The rows of a group lie close to one hidden flat surface of 13 dimensions, which passes through zero. Surfaces can cross.
Known rows, each followed by its group:
[ -2 -35  29  61   9 -38  74 -40 -24 -57 -33 -39   0  15 -11  29 -28  -2
   3   4  48] : V
[-83 -25 -30  43  -9  26   3 -55  36  -6  -8  25  -2   7  21 -55   5   2
 -32 -56 -15] : U
[ 47  46  -1  18   5 -25 -62   0  -8   3 -20  22 -23  18 -44  57  19  37
 -15 -15 -24] : P
[ 30  26  -7  21 -25 -18  82  12 -39  31 -21  26 -29  78   8  66 -22 -34
 -49 -73  26] : V
[ -2 -19  17 -35  -2  -3  40  -4  21  -3   8   0 -17  -8 -12 -24 -28  20
  20  -4 -17] : V
[ -3  30 -22  46   1  13  30  35   8  31 -33  23  -2  -6  -2  -3  50  -4
 -42  31 -27] : P
[  8  34  31  -9 -21  34  15  13   4  28  40  15 -55 -13 -41  -5   6  52
  -2  -4  12] : P
[ -9   0 -57  42  -5  -4  -5  19 -20  18 -15 -15   5 -16  33  34  -7 -21
  16  25  24] : Y
[-23 -57  22  -6   2   7  10 -41 -30 -26  -6   0  18  -9 -14 -38 -37  37
 -16 -15   4] : V
[ 52 -14  30  14  -7  39  20  -1  77   7   7 -59   0 -49  33 -26  10 -19
  -1 -68  26] : U
[-42  -1   4 -31  34  -9  15 -11 -15 -19  40   1  -3   2 -13  -9   7  37
  22  35   9] : V
[ -3  30  -9 -52  39  -1  44  34   4 -28  22  -4 -39 -10 -30   6 -12  27
   9   7   4] : Y
[ 30  30 -12 -29  -8  24 -10  64   4  16  -6 -18   5 -18  21 -30  12 -38
 -20 -32 -16] : V
[-41 -67 -53  31  52 -69 -30 -19 -11  10 -18  17  94  14  34 -44 -62  10
  -3 -20  23] : Y
[-20  -9 -54 -38  25 -39  -1  31 -54 -35 -39   5  40   8   1 -18   5  -1
  -2  28 -66] : U
[  0  33  -5 -40  34  16  71  35   5 -33 -48 -43 -68 -34 -19  22  18  21
 -17   1 -40] : V
[-14  -5 -68  13  41 -31 -41  13   1 -13 -20  22  14  -9   4  30 -31  -5
  29  61   5] : Y
[ 11  22 -12 -26  -6  22   6   7   5  -7  10  10 -34   2 -11  24  30  15
   6   6 -40] : P
[ 31 -27  -1  54 -22  46 -18  29  -4   0 -27 -21  -2 -67 -10 -12 -49 -26
  12  55  34] : Y
[ 33  -1 -24  29 -23  23  54  33 -27  -2   9 -52 -12 -34  -5   5  22   4
  16   2  -9] : P
[-40  19 -89  11  55 -81 -13  -8  40 -10  11   6  14  11  18  38  -2  22
  65  26  -8] : Y
[-26 -26   2 -17 -13  -4 -25 -50 -67  32 -25 -29   1  20  35  43   3  18
 -18 -40  -8] : U
[ 63 -18  17  -2  16 -20 -38 -13  25  14  28 -22  38 -17 -17  27  37  13
  33  12 -45] : Y
[ 73  18  16 -30 -52  22  -9  29 -11 -16  10 -39 -10 -17  -7   1  30  46
  29  -3  -6] : V
[-31   2  47 -20 -32  14  -8 -14  15  16  41 -38  -6 -25  22 -28  10 -11
  51  31  29] : V
[ 24  -4  33   4   5  19   9   6 -29  20  36 -38   5 -19   0  35  27 -21
   2  18  24] : Y
[ 48  12  32  14  24 -24 -30  -4  37 -50   3 -25  -6 -45 -48  14  24  58
  49  67  -1] : Y
[-46  25   7  67 -20 -34   4 -42   0  30  58 -24 -32   4 -56  12 -22 -50
  23 -86 -28] : P
[  1  -6  42 -17 -60  40  43  -7 -34  37   0  18 -14  31  35  -1  18  21
 -20  14  45] : V
[-11 -19  -5  45   4 -33  22 -24  16   4  35  45  33  42  -6  -7  -9  -2
  16  10  35] : V
[ 40 -16   8  -6 -55  31  53  25  17  36 -18 -11 -16 -23   9 -36  -4  15
   6 -30 -35] : U
[ 32 -24  71  21 -54 -12 -33 -31   1  17   7  -6  24 -13 -43 -35   4  -1
  23   9 -41] : U
[-38  46   2   0 -18  -8 104  13 -40 -12  16  16 -37  68   8  10  12  11
 -26 -26  44] : V
[ 13  18  20  -2 -57  22  35   3 -48 -30 -24 -31 -19  15  20 -12  20  45
 -30 -30  35] : U
[-11  -5 -13  -8  34  38  39  40  19   5   9  -9 -13 -34  12 -23 -19 -10
 -22  -2  31] : Y
[ -7  18  13 -10  10 -27  11   7  10  10  15   3  -5   3 -22   9   4 -27
  18  13 -24] : U
[ -3 -10  37 -17  21 -26 -24 -29 -55  30  13   0  13  12 -41  28   7  21
 -10  -3 -41] : U
[ -1  29   9   3   2 -11  44  46 -69  14  16  15 -31   8 -54   8 -38  16
 -14  19  16] : U
[ -7 -37 -42 -46  61  24   0 -10   8 -17 -22  35  44  21  44  -3  43  23
 -47  13 -24] : U
[ -5 -17   7  30 -16 -31   6  18 -15  39 -24 -29  22 -18  25 -10 -65 -59
  10 -15  31] : Y
[-46 -14  -1  41  11  29  14 -26 -26 -24  47   1   6 -12 -11  -2   8  10
  13  47  46] : Y
[-34  23 -65  56  24 -14 -59  -2  -3 -41 -30   7  20   4 -14 -17  -6 -43
 -41 -57 -27] : V
[  7   1  -9  24  11  16 -11  16 -31  24  -3 -20   6 -12  10  31 -15 -43
 -20  -5  36] : P
[ 37 -23  -8 -64  42  29   5  33  44 -21  25  23  -1 -34 -27 -37 -24  28
   9   5 -26] : Y
[-26  22  32   4  54   0   2  -2  21 -32  -8  16 -14  -6 -26  -1  20  -3
 -27  46  12] : Y
[-21  15   0   2 -27 -26  -5 -19  21  39  28  53  -2  36 -27  -5  10  -5
  18  -5 -60] : P
[-11   5  11   0  -9  -1   0  -2 -18   3 -36  16  11  21  10  -7  30  -5
 -34  11 -28] : U
[  7  22  -9  47 -14  37 -45  16 -51   7  39 -21  35  -6 -22 -32  46   4
 -40 -43   5] : V
[ 18 -11  -9 -64 -29  41   1  21   8  10  13  17 -22  -3  27  -2 -33   0
  32  24  17] : P
[  8   4   7   7  22  15  10  15  28  28 -19  -7  -4 -13  14  -1  15 -21
 -37 -27  -7] : U
[ 46 -23  -3 -82  11 -33  -8  16 -25  -3  32  12  27  33  14  30 -44  29
  48  27  28] : V
[-84  -3 -60  16  27   0 -33 -41  28  -8  25  35 -32 -16 -42 -22 -22  11
  15 -26 -61] : P
[  6  -6 -20 -21  -1 -27  -7  -7 -18  13  24  14   6  19 -22  13  -7  -5
  15 -36 -59] : Y
[-22  -2  38  38  -4  14 -11 -35  -4  23  14  16 -13   5 -28  -5  -9   8
 -39 -33  14] : U
[ -9  -3  20 -17  42  20   4  11   4  -7 -14 -25   8 -19  31  16   8 -31
 -33  19  31] : P
[ -1  23 -40  77 -16 -25 -45  -9  29  14 -23  -1 -15 -23 -23   9  -4  -8
  17 -17 -34] : P
[ 60  28   3  27   9   6  -9  49 -13  62   8   1  -7 -22 -34  31   4  14
  -9  16  -1] : P
[ 13 -18 -84 -36  16 -29  -5  26 -18 -44 -37  23  19  28  17  -1 -40  -1
   8 -17 -33] : P
[-11  45   1  11 -32   9 -13 -21  18  -6  32  46 -67  26 -29  41 -10  36
  27  17  32] : U
[  5  -8   5  17  34 -33  17   4 -14  26  25 -29  23 -12 -17  19  10 -19
  21  10 -16] : P

New rows, each followed by its group:
[ 13  -3  21  29  -1  -8  24  25 -23   0  14 -25   7 -29 -53 -39 -18  -3
  -5 -21 -20] : U
[-21  11  40  27 -35 -52   8 -26  27 -10 -24  -5  -5  13  -3 -23 -23 -10
  30   6  13] : Y
[-21  14  -1 -14  28 -73  -1 -11 -37  43 -14 -43  17  29  28  39 -21 -16
 -20 -95  -2] : Y
[  2  38 -26 -26 -36  -4 -73  18 -66 -12  35  -3  17  47  28  15  -2 -15
   6 -38  43] : V
[-32   0 -21 -10  47 -52  33   8  -5  15 -10  36   7  61  24  42 -51 -66
 -23 -20  29] : V
[ -9  -2   1  10 -31 -23 -24 -21  35 -55 -24 -11  13   1  18 -34 -23 -20
  29   0  11] : V
[ 57  12 -11  -3 -36  37 -10  21   3   0 -53 -27 -10 -18  51  12  32  49
 -21  -9  26] : Y
[-48   3  35 -20  -8 -70 -43 -45 -20 -52   7  -5  12  31 -39 -50 -42  -9
   6 -60 -34] : U
[ -9  26   9  -7   9  94  41   4  -2 -26  34 -17 -50 -26  -8  -1  59  51
 -36  -1  34] : Y
[  -6   11   19  -23   84   22   10   16  -11  -49  -40  -20    3    1
   14    9   13  -35 -100  -43   20] : P
[  18    6   25 -105  -10    5  -18   -1   15   -5   17   47  -21   44
    6    9  -15   20   12    4   -7] : P
[  8  13 -23 -52 -18 -21  28  24  10   0 -40 -50  -8  -7  39  12  25 -22
  27 -23 -59] : U
[ 57   9  46 -60 -44  -7   1  13  42  -3 -70  -4 -14  16  58  22 -11 -53
   6   4   0] : V
[-15  -8 -39  10  15  -8 -26   9  37  33   9  55  15  10  -9 -27 -25 -14
  -9 -21 -35] : V
[  4  19 -23 -30  11 -23 -32  -9  17 -31  34  10 -16  14  -4  42 -35  10
  58  11  30] : U
[ -1  24   7  69 -22   4 -25  -7 -50   8  17  11 -16 -13 -64  32  17  24
  18  68  -1] : U
[-15  46  38 -18 -22  42 -43 -19  -7  -1 -54 -27 -49 -14   6  14  56 -28
 -63 -45 -43] : V
[ -5 -22  -4  22   6  32  51   9  30   8  13  16  22 -16   5 -41  39   0
 -21  19 -17] : U
[ -2   4 -11 -28 -17   1 -21  -4  -1 -42 -14  25   9  18  -1 -35   5  27
  -8  -7 -14] : V
[-25 -36 -33   2   4  17  37   1 -13  18 -28   9 -26 -23  11  13 -43  25
   6  28   6] : V
[-23 -47 -61  13  -2  -2 -30 -44  33  20   1 -21   0 -39   6 -13 -25   7
  32 -59 -69] : U
[-22  21 -27  50  19  23   1 -21  37  15  16 -73 -27 -50  25  20  38  32
  -2 -45  40] : Y
[-27  13 -10   0  30 -39  18   2 -48 -41   9 -41  28  -1 -14  16  55 -12
  25  50 -42] : U
[ -3  18 -19  -5  -7 -55 -25 -31  -8 -36 -24 -13   9  37  20  53  10 -23
  29  -2  -8] : P
[ -5 -34  -5 -61   0  -2  25  -7  32 -18  15   0  18  20  42 -40 -35   2
  16 -34  27] : U
[ 19  -1 -27 -19   7 -30  15 -10  27  23  15  30 -28  17 -21  48 -28  31
  45  16 -18] : V
[ -2  33  35 -42   2  21 -26   9 -29   2 -24 -39 -25  -3   1  15  27 -22
 -43 -37 -25] : V
[-34  36  27 -25  -6   8  34  -4   6  -7  23  25 -26  37   4  21  36 -28
   0  30  11] : Y
[ 13  58 -19 -12  50 -25  -9  15   9 -43  -3 -16 -23   1 -27  55  55  16
   7  25 -30] : V
[ 40   6  -9 -24  48 -22  16  39  12 -11  21  38  33  22 -22  -8  27  26
 -14  12 -23] : V
[ 30 -21 -50   1  15 -12  74  60   4  58  49 -20  26 -25 -16 -18 -13 -52
  26 -39 -58] : Y
[ 36  -4  19 -17 -16   4 -45 -21  27  21   3  57  -6  17 -22  26  12  27
  22  41 -31] : U
[ -6  10  -6  -7  -8  -8  -5   5   1 -37 -22  12   0   8  -8 -32 -12   8
 -14 -23 -12] : U
[ -8  16  43  19 -17 -12 -11   1 -39  -7  21  15  -2  22 -30   2 -36  -4
   3  20  61] : U
[-23 -42  -1  49 -14 -16 -16 -16  -2   9  -4  -5  37 -31 -49 -74 -19 -16
   0 -24 -73] : U
[ 61 -34 -61  54 -27  34 -25  27 -42  40  -7 -21   5 -45 -13  15 -46  13
   2 -31  -5] : V
[ 46  -4 -13 -18  -3 -33  43  26  14   6  -5 -67  10 -19  38 -15 -12  62
  34 -49  34] : Y
[-26  15  19  13 -12 -12  69 -34   7   5  18 -25 -72  -8 -37  39 -11  22
  30 -17 -10] : V
[ 44   4  -1 -22  33   7 -10  28  14  16 -17 -26   5 -22  24  24  13   9
 -14  -1  13] : Y
[-29  21  41  14 -47  19 -41 -38   9  79  69   5 -24   4  -5   3  22 -11
  21 -28   1] : V
[  4  -2   2 -41 -33 -28 -33  -4  -7 -29 -19  25  19  30   8 -13 -11   4
  35  34 -18] : U
[-16  14  -3  26   5 -18 -53  -3  21   9 -24  21  -9  -3  -8  -4 -61 -48
 -23 -35  13] : U
[-17  53  15 -20   2  33   8  14  30 -13 -19  14 -65  -6   1  19  11 -22
 -18  20   8] : Y
[ 53 -29  68 -60  41 -23  21  21 -51   5  52 -10  39  10 -38  -4 -21  25
  -2   6  11] : U
[ 18   2 -43  37  51  29 -40 -27   5 -38   1 -41  -4 -32 -12  48  61  52
 -21 -15 -15] : U
[-18 -29  -7  18 -10  -1  -9   6  -7  10   6  35  34  -4  -2 -38 -32 -23
  14  38   5] : U
[ -6  20  40 -44  11 -45  32   6 -27   0  -1 -44 -11   8 -37  -5   3  -3
  -9 -63 -60] : U
[ 21  14 -10   4   7   7  13  40 -30 -13 -31   6   6  -4 -25 -11  12  15
 -32  19 -23] : U
[ 48  -9  12  99  -6  -5  33   7  33 -31 -36 -10  42  -7 -31 -46  27 -36
 -61 -55 -22] : V
[  4 -49   3 -32  26  19  17   4 -10  44  -7  22  -1 -17   4  16 -30  23
  -3  39  -4] : V
[-16  16  50  28   4   3  -3  -8  -7   7 -65  -9  11  12  12 -18  41 -43
 -87 -37 -18] : U
[ 13  -6 -41   4 -21  28 -18  15  47  -2 -60 -18 -42 -63  15   4 -25 -12
  34  26 -34] : V
